The rows of a group lie close to one hidden flat surface of 11 dimensions, which may be shifted away from zero. Surfaces can cross.
(in the rows, 128 means zero)
Some rows, each with its group after it:
[166 143 151 145 120 153 130 178 136 155 165  77  88 162 206 112 124 158
 125 120]	z180
[149 115  68 145 128 112 107 102 168 137 102 146 125 163 100 131 180 195
 137 126]	z101
[148 140 109 128 130 105 142 134 103 114 125 132 101 113 129 105 119 105
 166 135]	z101
[100 137 157 127 173  92 118 118 104 139 156  87 146 124 201 110  78 161
 166 174]	z101
[119 145 111  88 210  98 126 125 127  68  97  94 132 114 132 141  48 115
 160 166]	z768
[203 154 154 147 164 150 127 113 152 118 104 161  70 167 195 110 107 133
 158 142]	z702
[154 108 114 128 166 137  98  97 177  98 166 109 105 136 147 173 151 149
 181 129]	z180
[116 116 159 167 119 127 108 129 139 197 158 127 205 190 110 130 125 188
 180 135]	z180
[100 128 109 136  99 107 125 128  88 157 112 148 153 147  95  86 138 139
 124 141]	z101
[ 80 122 109 113 117 141 142 140  97 149 178 102 100 106 156 167 171 127
  82 118]	z180
[136 148 127 129 151 108 120 140 139 123  95 160 167 135 140 117  83 133
 120 130]	z321
[140 123 129 135 152 145 171 111 156 168  95 156 131 127  55 183 123 123
 107 132]	z321
[120 152  92 123 155  81 140 179 115 130 159  47 128 121 113  97  68 149
 120 154]	z180
[ 84 133 108 114 142 130 157 136  81 145 161 131 119 102 163 134 143 161
  87 135]	z702
[117  91 127 107 160 154  68 124 108 164  94 126 130 190 112  91  94 144
 109 173]	z702
[ 53 144 142 117 101  91  88 104  91 106 125 106 164 118 157  56 118 134
  81 160]	z101
[145 139  75 144 147  86 109 119 157 138 106 131 148 159  73 107 109 158
 141 146]	z174
[104 157 185 123 135 165 125 139 105 111 194 140 147 105 160  70  75 129
  51 140]	z702
[111 133 112 102 184 144 129  70 123 108  55 190 118 142 112 121 115 164
  98 167]	z768
[146 111 162 129 121 142 150 127 151 109 162 132 160  86  47 165 115  75
 171 101]	z321
[158 156 116 139 159 109 162 155 147 144 153 112 114 116 144 148  97 131
 124 127]	z800
[122 110 131  94 174 137 139 148  93 121 138 131 146 101  51 118  54  87
 137 148]	z702
[142 105  99 124 107 115 120 165  93 132 166  90 105 124  93 115 133  84
 188 119]	z321
[122  96  99 117 161 136 142 164  74 200 118 105 117 168 103 133 114 166
 169 155]	z180
[121 163  92 152 146  72 124 112 159 136 133 113 140 138 163 124 126 182
 121 149]	z800
[153  70 132 107 129 170  70 162 161 120 180  70 129 140  81 137 121 110
 139 110]	z768
[145 128 126 133 113 109  94 141 114  91 174 107 147 123  71  45  85  99
 167 140]	z101
[125 105 122 134 156 110 131 113 126 156 113 123 156 150 104 156 121 159
 209 147]	z702
[109 137 122 118 184 116 136  90 141 111 114 147 153 114 104 135  98 168
 125 161]	z174
[148 158  62 162 117  71 166 139 122 167 107 139 106 153 141 146 163 151
 174 121]	z174
[153 130 197 152 143 192 181  74 150 148 174 152 100 117  39 138 124 106
 136 149]	z321
[113 147 155 111 122 139 148 175 108 126 117 114 150 120 120 140  74  68
  99 114]	z768
[120 124 143 121 135 149 160 180  63 174 155 148 141 127 121 122  90 113
 129 124]	z321
[132 106  93 101 139 126 142 153  83 120 117 124 103 118  85 148 126  84
 184 124]	z768
[ 93 122 149 121  81 124 142 118  52 137  91 139 116 131 136 100 151  92
 168 137]	z702
[166  78  94 107 170 166 164 133 124 159 119 148  73 104  83 182 153 137
 131 123]	z800
[121  96 150 108 104 175 168 157 101 143  99 121 107 114 156 173 171 138
 123  95]	z180
[ 71 103 112 100 118 117 140 133  40 163  91 140 138 125  89 123 126  92
 144 148]	z174
[124 177 133 151 173  87 149 122 174 162 106  76 138 152 183 148  91 199
  99 162]	z702
[158 116 118 118 115 133 141 139  87 127  79 176 110 132  67 112 115  48
 174 122]	z321
[ 79 147 111 117 153  96 147 151 120 118 191  57 150  96 162 165 114 170
 136 132]	z768
[151 149 101 104 199 132 136 148 137  97 157  92  81 106 123 102  64 134
  73 160]	z174
[126  46 119  96 101 166  91 125 137 113 140 112 114  92  71 145 183 101
 111 103]	z800
[125 166  88 138 135  91 176 182 103 154 188  81 109 108 124 135  98 110
 123 128]	z180
[102 121  89 134  47  93 114 121  96 119  85 150 132 129 102 113 191  89
 144 104]	z174
[139 120 113 138 113 154  79 150 142 154 158 103 110 177 115  73 131 151
  62 136]	z768
[163 163 153 137 179 123 143 114 184  96 125 145 154 110  90 123  53 118
 114 140]	z321
[170 109 158 131 140 157 132 149 105 138 153 145 105 144 155 155 119  86
 222 113]	z800
[146  85 113  91 187 162 146 174  80 162 108 156 122 127 112 167  92 121
 158 128]	z321
[148 148 176 128 108 133  86  90 175  55  80 167 148 128 144 108 108  61
 120 113]	z800
[146 122 127 126 162 137  74  96 200  95 143  93 102 135 178 115 136 181
  75 145]	z800
[101 149  96 117 131  89 150 104  86 114  69 155 115 117 125 109 129 117
 129 154]	z702
[142 148  78 124 127  96 121  88 106  68 133 132  49 123 179 102 172 120
 186 141]	z180
[112 117 153 139 134 189  90  94 124 189 133 181 106 194 156 138 155 123
  68 145]	z180
[ 97 121 108 118 127 113 165 129 120 142 118 141 144  91 110 183 150 127
 112 112]	z800
[122  76 100  92 159 138 112 121  97 138  90  94  73 142 143 158 153 135
 167 150]	z702
[112  56 178  93 130 166  72  95  99 110  97 141 136 131 136 129 138  95
 188 138]	z101
[144  83  98 109 115 118  79 100 150  62 133 112 102  95  90 112 164 102
 158 123]	z800
[145 137 134 120 159 134 163 160 129 175  66  99 100 148 130 164  87 109
  98 142]	z702
[152 179 137 153 165 127 204 149 119 166 173 163 127 114 103 160  77 106
 133 129]	z180
[117  84  80 124 125 139  85 118 122 154 135 136 134 166  67 108 166 175
 133 136]	z174
[101  93 147  94 111 148 121 115  92  78  86 112 124 113 155 101 163 168
 163 131]	z180
[137 159 174 142 149 141 150 101 114  81 202 155 139  89 142  75  95 153
 165 141]	z101
[143  86 160 145  94 172  67 155 108 197 160 115 119 197 155  88 141 131
 139 131]	z800
[105 128  93 129 138 115  97 134  87 140 191  83 103 153 153  58 125 180
 125 167]	z174
[153 126 151 125 146 173 127 135 183  99 175 107 116 111 157 170 137 147
  99 103]	z768
[ 94 133 102 142 123 104 178 134 103 167 137 147 165 124 115 183 155 165
 175 115]	z768
[130  65 120 104 115 158  81 126 129 153  79 140 128 154  78 141 150  94
 123 122]	z800
[116 129  82 124 144 131 136 174 104 179 162  80  87 151 158 135 136 169
  89 137]	z768
[128  51 138  92  95 196  96 131 102 128 134 129  81 112 110 131 187  89
  98 106]	z800
[171 132 112 121 138 115 108 147 183  99  99  99 114 127 108 144  97  77
 115 115]	z174
[143 162 144 163 102 109 157 166 143 165 174 108 154 129 107 122 101 111
 121 112]	z321
[123 110 140 136 146 169 155 185  72 224 184 111 122 173 153 155 121 168
 159 131]	z768
[153  94 109 123 141 170 107 125 155 129 169 132 104 136 118 144 170 177
 125 114]	z174
[139 129 126 107 168 142 160 126 127  97 151 130 111  84 116 146 109 127
 125 131]	z174
[179 105 156 133 160 213 142 133 127 176 126 197 121 167  69 112 109 153
 110 130]	z101
[155  75 156 118 121 165 104 149 142 158  93 114 131 161  99 166 126  85
 165 113]	z702
[163 157  84 127 172  72 129 175 187 100 136  42 122 125 141 173  73 118
 150 123]	z768
[167 126 175 138 176 165 178 110 146 118 171 171 132  95 136 169 116 159
 185 118]	z101
[ 86 165  64 134  96  35 162 147 108 115 127 108 160  84 100 129 134 112
 129 118]	z702
[164  85 148 111 159 192  99 158 138 139 178 101 105 145 108 116 103 139
 124 131]	z101
[135 162 120 146 122  76 143 103 165  73 101 178 193  91 116 147 121 123
 175 102]	z321
[125 131 114 147 104 136 173 127 157 177 145  99  91 123 118 192 185 140
  87 113]	z321
[ 91 103 144  96 133 113 101 142  62 139  99  70 106 140 179 122 103  71
 161 161]	z174
[123 118 154 105 121 163 117 150  99 120 110 124 109 143 158 129 118  83
 126 118]	z768
[105 127  80 111 112 105 146 149  80 158  23 149 119 158 113 157 139  84
 135 122]	z768
[109 153 132 124 106 137 203 154  25 160 123 169  89 105 152 110 131  93
 126 131]	z702
[146 116 110 140  83 123 133 189 103 174 154  93 116 142  88 125 133  70
 142 106]	z321
[118 128 113 106 140 165 147 135  99 113 167 135  89  97 122 104 135 145
  64 130]	z174
[ 77 118 146  86 156 156 126 104 104  84 147 132 141  78 101 108 105 127
  71 151]	z174
[148  98 133 125 159 144 114 166 163 147 185  69 148 134  92 171  96 127
 158 122]	z180
[129 130 133 138  79 110 146 163 159  97 160  68 144  93 151 167 162 130
 148  77]	z180
[150 116 101 117 166 130 155 104 168 117 101 148 103  95 123 195 151 147
 120 120]	z800
[150 112 138 144  55 145 127 185 126 176 106 134 135 152 118 154 157  61
 114  71]	z321
[136 121 142 138 161 116 100 106 173 124 147 103 143 139 177 144 123 183
 153 143]	z101
[181  91 121 126 129 171 167 170 129 164 170 122  75  98 101 166 154 110
 121  94]	z800
[ 89  94 165  84 148 160  84 108 106  79 147 102 131  97 139  96 107 117
  95 152]	z101
[150 165 109 141  98 110 147 148 121 138  98 126  69 136 212 116 153 114
  85 114]	z101

New rows, each followed by its group:
[101 119 170 129 139 118  81 100 138 120 131 112 172 138 162 103 104 152
 139 154]	z101
[118 109 155 118 110 143 156 126 117  89 137 121 140  85 140 153 160 151
 184 103]	z180
[ 64  84 131  84 134 107 129 107  80 106 111 123 169  73  91 155 125  98
 165 138]	z101
[109 166 107 121 190 105 175 114 124 105 197 113 124  78 127 151  93 159
 135 153]	z180
[ 88 160 159 135 149 116 155 104 139 142 104 150 185 120 124 138  93 161
  86 148]	z702
[139 139 119 133 116 125 161 130 159 138 137  91 105 103  37 150 120  70
  83 127]	z321
[144 134 152 126 184 148 148 156 129 165 150 120 142 132 107 120  54 144
 104 151]	z101
[112 137  82 116 140  69 131 134 123  95 142  74 122  98 122 128 116 123
 157 142]	z702
[111 105  85 118 133 119  94 127  96 135 130 113 118 161 110 103 141 147
 168 150]	z768
[105 126 125  92 182 118  96 133 123  88 133  65 127 131 166 133  78 136
 144 157]	z768
[139 124 152 119 154 160 164  98 124 103 148 159 104  91 121 156 137 127
 154 127]	z321
[ 71 122 177 119 144 115 112 121 127 164  97 109 196 128 151 143  84 141
  81 153]	z101
[155 139 166 165  67 148  84 111 142 144 123 177 138 186 127  96 144  69
 147 112]	z180
[147  68  81 103 154 136  82 116 143 113 104 122 122 154  54 150 140 125
 191 134]	z768
[163  89 120 114 171 179 109 137 133 130 173 189 131 127 105 149 120 130
 141 110]	z702
[137 146 154 110 159 156 184 169  82 155  82 141 126 128  91 103  55 114
  89 146]	z180
[112 102 155 124 145 120 145 149 101 159 160  65 141 128 115 147 102 137
 202 147]	z702
[102 104 138 113 107 110 102 143  97 113 163  73 132 114 136 119 126  89
 181 130]	z174
[156 119 102 137 139 118  89 161 129 202  47 132 118 221 123 127  95 101
 127 144]	z800
[ 46 109 165  81 110 146 111 123  38 131  85 125 137 118 131  92 105  64
  77 160]	z174
[120 113 173 109 125 174 146 159 102 150 123 123 129 119 119 140 101  88
  98 122]	z702
[140  93 160 105 137 198 109 120 154 116 150 110  75 123 175 162 162 128
  88 113]	z321
[157 197  87 155 133 118 204 130 112 133 142 181  79 112 132 104 137 151
  86 123]	z768
[120 131 105 134 156 102 141  95 110 108 164 145 132 110 125 112 140 188
 194 151]	z101
[107 110 139 114 141 171 111 107 141 117 150 149 142 120 102 118 141 167
  69 129]	z174
[ 98  96 154  98 131 107  82 123 147 114  70  89 165 115 144 160 102  82
 115 133]	z101
[156 147 119 130 160  94 157  97 131  89 107 166 133  96 103 130 100 118
 201 141]	z101
[138 152 121 153  96 144 154 152 139 153 177 138 117 129 148 125 164 162
  81  97]	z174
[136 126 112 121 142  93 108 104 172  68 137 115 151  84  74 119 109 117
 128 133]	z800
[111  81 152 119  94 163  86 122 146 115 148 133 177 124  66 129 151 115
 121 103]	z174
[134  97 155  88 180 170 134 102  84  99 109 149  81 112 144 139 110  97
 177 153]	z174
[173 149 171 156 109 121 155 152 152 130 132 149 167 115 103 136  89  73
 164  97]	z101
[143 108 165 155 145 171 147 168 119 238 168 140 160 165  94 133  95 160
 110 134]	z800
[147 122 117 130 119 121  97 124 135 106 113 113 103 161 183 140 155 125
 194 118]	z768
[118 142 110 167 140  96 185 156 128 211 172 117 171 142 123 191 137 199
 178 120]	z180
[116 115 172 120 141 155 116 124 105 133 109 150 163 159 135 141 104 120
 178 132]	z768
[116 123 164 114 101 144 116 150 139 104 141 107 152  96 111 111 108  84
  69 112]	z101
[142 127 102 133 129 145 143 120 136 150  90 177 125 145  82 123 145 156
  93 125]	z101
[147 117 142 112 115 146 139 124 131  73 141 124  79  78 189 156 166  99
 143 100]	z101
[156 131 149 123 126 154 162 175 138  99 195 110 129  83  97 152 102  79
 135  92]	z768
[130  95 166 106 133 165  88 145 107 101 168  91 124 132 114  81  93 106
 153 142]	z180
[113 152 148 111 135 133 154 158 114 105 162 122 146  78 126 122  82  98
  76 119]	z321
[148 121  90 135 127 110  86  98 177  96 125 128 107 142 184 148 181 163
 144 110]	z702
[147  94 165 114 110 160 108 151 120 104 177 112 124 104 112 126 126  69
 159 104]	z800
[131 142 138 128 204 133 137  95 132 148  89 151 144 168 130 107  78 215
 136 182]	z180
[145 156 103 126 147  88 111 115 120 119  58 131  94 159 152  96  93 101
 135 162]	z174
[114 118 133 102 116 126 142 133 124  94 112 118 123  76 128 156 134  82
 106 105]	z101
[ 92 150  82 110 107  83 157 149 116  94  90  78 114  90 149 133 147 141
  95 119]	z180
[169 108  81 119 123 155 129 114 146  92 117 163  82 121  80 127 180 138
 127 107]	z101
[111  88  95 106  79 142 145 179  46 175 114 123  81 123 124 152 178  66
 125 101]	z800
[ 86  97 130 122 112 107 134 122  42 144 160 141 160 111 100 103 137 125
 224 146]	z101
[100 116  99 106 135 126  95 117  98 113 101 111  96 156 176 119 151 145
 140 146]	z768
[122 145  92 149  90  84 160 113 149 112 171  85 111  88  94 155 181 116
 146 112]	z321
[109 172 155 125 121 135 158  85  85  84  87 186 108 114 172  73 127 142
 113 146]	z180
[115 152 114 114 109 107 128 212  82 137 148  54 108 134 151 104  81  66
 101 124]	z768
[167 154 164 120 163 145 176 160 172 112  60 119 138 118 131 142  67 150
  92 119]	z180
[121 167 154 134 137 130 163 119 163 111 108 161 166  96 113 132  96 133
  51 121]	z101
[130 142  93 107 172 119 175 109 117 117  60 182 115 100  74 154 107 115
 110 141]	z174
[122 145 124 114 128 103 155 181 120 104 147 121 172  76 102 143  78  82
 116 101]	z321
[153 158 143 160 109 120 174 167 120 146 195 117 121 109 159 127 126 133
 147 103]	z101
[108 114 149 119  91 129 111 160 112 111 182  81 141  97 130 105 121  92
 117 112]	z101
[135 169 104 156 126  76 140 152 155 152 121 104 160 150 111 125  95 142
 123 132]	z180
[139 112 140 117 160 158 113 134  79 141 158 128  91 145 147  86 100 122
 152 160]	z800
[113 108 138 125  99 134 105 165 137 148 162  75 142 127 139 131 132 122
  93 112]	z101
[ 71 153 156 125 132 106 130 131  93 166 118  87 133 144 214 124 109 141
  88 161]	z174
[ 68 119 175 143  98 150 129 109 108 163 184 144 186 116 145 126 162 179
  99 122]	z800
[ 96 141 111 132 147 126 113  98 133 150 195 154 134 129  85 156 123  76
  91 142]	z180
[104 148  99 130 133 101 104  77 149  84 151 122 113 117 154 132 159 143
 126 140]	z180
[ 92 103  94 128  99  97 110 126  71 145 154 124 151 140  68 109 150 110
 206 138]	z180
[154 126 170 135 127 182 147 103 168 118 108 193 137 121 123 152 149 139
  94  99]	z101
[105 131 124 106 119 122  90 135  83 113 112 116 109 141 141  64  99  82
  99 154]	z800
[158 121  68 119 162 120 145 164  97 146 142 104  66 145 132 141 129 133
 178 136]	z768
[150 112 131 132 116 175 160 136 135 154 131 157  97 127 144 167 181 150
 106  96]	z101
[113 156 173 134 117 129  92  97 150  71 148 141 158 118 178  75 110 139
  91 131]	z321
[170 114 107 110 140 175 158 184 105 136 176 118  73 107  74 130 110  86
 106 112]	z768
[ 74 128 138 127 131 130 132 112 135 149 110 142 187 135 126 170 138 171
 101 126]	z768
[154 167 128 128 127 132 188 137 146 100  92 142  91  94 161 167 134 108
  98 100]	z180
[127 129  81 103 191 104 132 141 161 103 150 102 138  89  99 164  90 142
 102 135]	z702
[153 177  73 148 154  66 180 133 119 137 120 143 110 110 107 112  98 130
 142 145]	z800
[151 166 105 118 130  94 119 156 130  97  86 108  91 136 170 123  90  57
 119 125]	z800
[138 156 115 151  91  92 151 169  65 192  88 136  96 162 175  96 123  90
 142 132]	z101
[121 144 137 124 144 104 106  94 111  67 169 113 122 110 156  73 110 132
 189 158]	z174
[151 154 128 152 151  89 145 130 153 110 132 142 177 133  89 142  81 121
 214 126]	z768
[135 177 139 138 137  90 197 126 136 110 105 151 144  80 127 173  97  90
 147 112]	z174
[ 79 128  83 137 131  86  96  87 128 139 174 121 147 141 107 138 156 139
 142 150]	z180
[138 139 102 143 124 121  97 179 109 163 191 144 150 156 118  68  95 128
  91 125]	z702
[113  83 121 113 153 172 105 102 138 164  85 152 126 176 142 182 173 184
 124 132]	z768
[ 97 141 116 143  89  71 120 147 108 141 153  79 141 124 180 111 144 133
 145 127]	z101
[125 137 144 138 121 158 173 114 161 139 125 159 125 103 175 190 179 176
  69  95]	z101
[107  67 179 113 115 190  90 110 106 148 146 141 154 143  72 118 138 112
 138 136]	z321
[ 97  89 123  94 185 128 115  97 113 128  93 125 156 129  74 145  99 147
 159 170]	z702
[120 134 146 145 118 126 160 188 111 160 231 100 174 101 111 142  97 124
 142 104]	z702
[115 161 134 127 149 138 156 173  84 187 129 111 103 148 158 104  79 124
  46 154]	z174
[102 174 134 140 123  85 181 101  75 133  82 181 129 104 179 115 126 125
 143 143]	z101
[143 155 140 146 149 118 166  94 187 124 101 159 161 111  70 168 107 126
 109 129]	z321
[115 123  22 112 178  92 153 128 129 139 121 102  83 113 120 171 168 204
 108 144]	z174
[153 152 146 163 124 117 106 110 192 116 156 120 138 145 187 130 141 173
 136 118]	z321
[ 94  67 148 117  89 155  93 126  85 163 112 140 152 155 107 138 169 109
 167 123]	z174
[134 112 196 136 149 168 147 106 152 143 143 161 163 117 160 181 131 162
 152 116]	z101
[138 181 162 135 169 104 167 116 138  91 136 138 155  96 112 103  48 115
 139 154]	z702
[139 131 120 159  73 149 141 161 137 172 165 145 135 142 115 129 177 149
  93  87]	z174
[129 105 186 122 186 169 101 119 178 137 172 106 162 146 187 192 103 173
 143 129]	z800
[122  82 185 112 122 177  77  97 145 126  72 153 157 163 108 128 127 104
 131 132]	z702
[133 132 109 134 145 115 124 143 169 110 212  78 142 112 122 149 125 172
 143 118]	z768
[141 142 168 123 140 131 130 123 135 103 103 127 136 122 114 111  75  88
 134 144]	z702
[150 108  66 123 133 102  75 124 153 118 102 121 101 159 143 131 158 140
 136 125]	z702
[154 157 122 152 119 110 133 126 136 140 109 128  91 154 199 130 142 132
 140 128]	z174
[145 139 149  95 150 149 157 129  87  57 101 128  82  94 152  80  97 121
 149 143]	z180
[ 85  90 169 108 110 163 149 138 122 145  66 122 182 122 120 159 148 185
 113 112]	z180
[156 125 176 142  90 145 107 155 106 153 119 135 120 160 161  93 113  73
 151 118]	z101
[144 129 158 145 111 136 187 165 125 158 147 147 156  95 114 182 124  98
 153  88]	z101
[136  81  88 110  81 131 101 170 108 138 126  80  85 131  94 138 164  61
 137 103]	z321
[105 169 152 141 108 115 155 103 106 112 104 184 153 107 132  88 118 122
 101 132]	z101
[ 49 115  86 110  91  90 129 125 103 126 144  83 153  87  82 135 162 124
  90 129]	z321
[132 137 141 137  91 124 111 142 166  99 136  86 134 122 160 132 145 124
 114 102]	z180
[ 84 146 137 141 165 101 123  85 156 121 147 131 206 137 131 146 111 210
 157 154]	z768
[ 82  98 105 114 127 111 122 122 108 184  56 136 152 147 123 163 152 147
 101 137]	z101
[139  97  77 134 125 101 116 138  96 181 102 137 121 164  81 121 139 122
 187 141]	z800
[111 168 127 163 107 100 178 134 114 161 178 138 140 107 167 127 150 166
 119 119]	z800
[165 141 113 139  85  90 137 200 116 131  75  67 129 153 120  73  97 122
 166 118]	z180
[144 125 177 105 167 174 162 125 117  86 163 152 116  74 131 148  96 100
 140 123]	z702
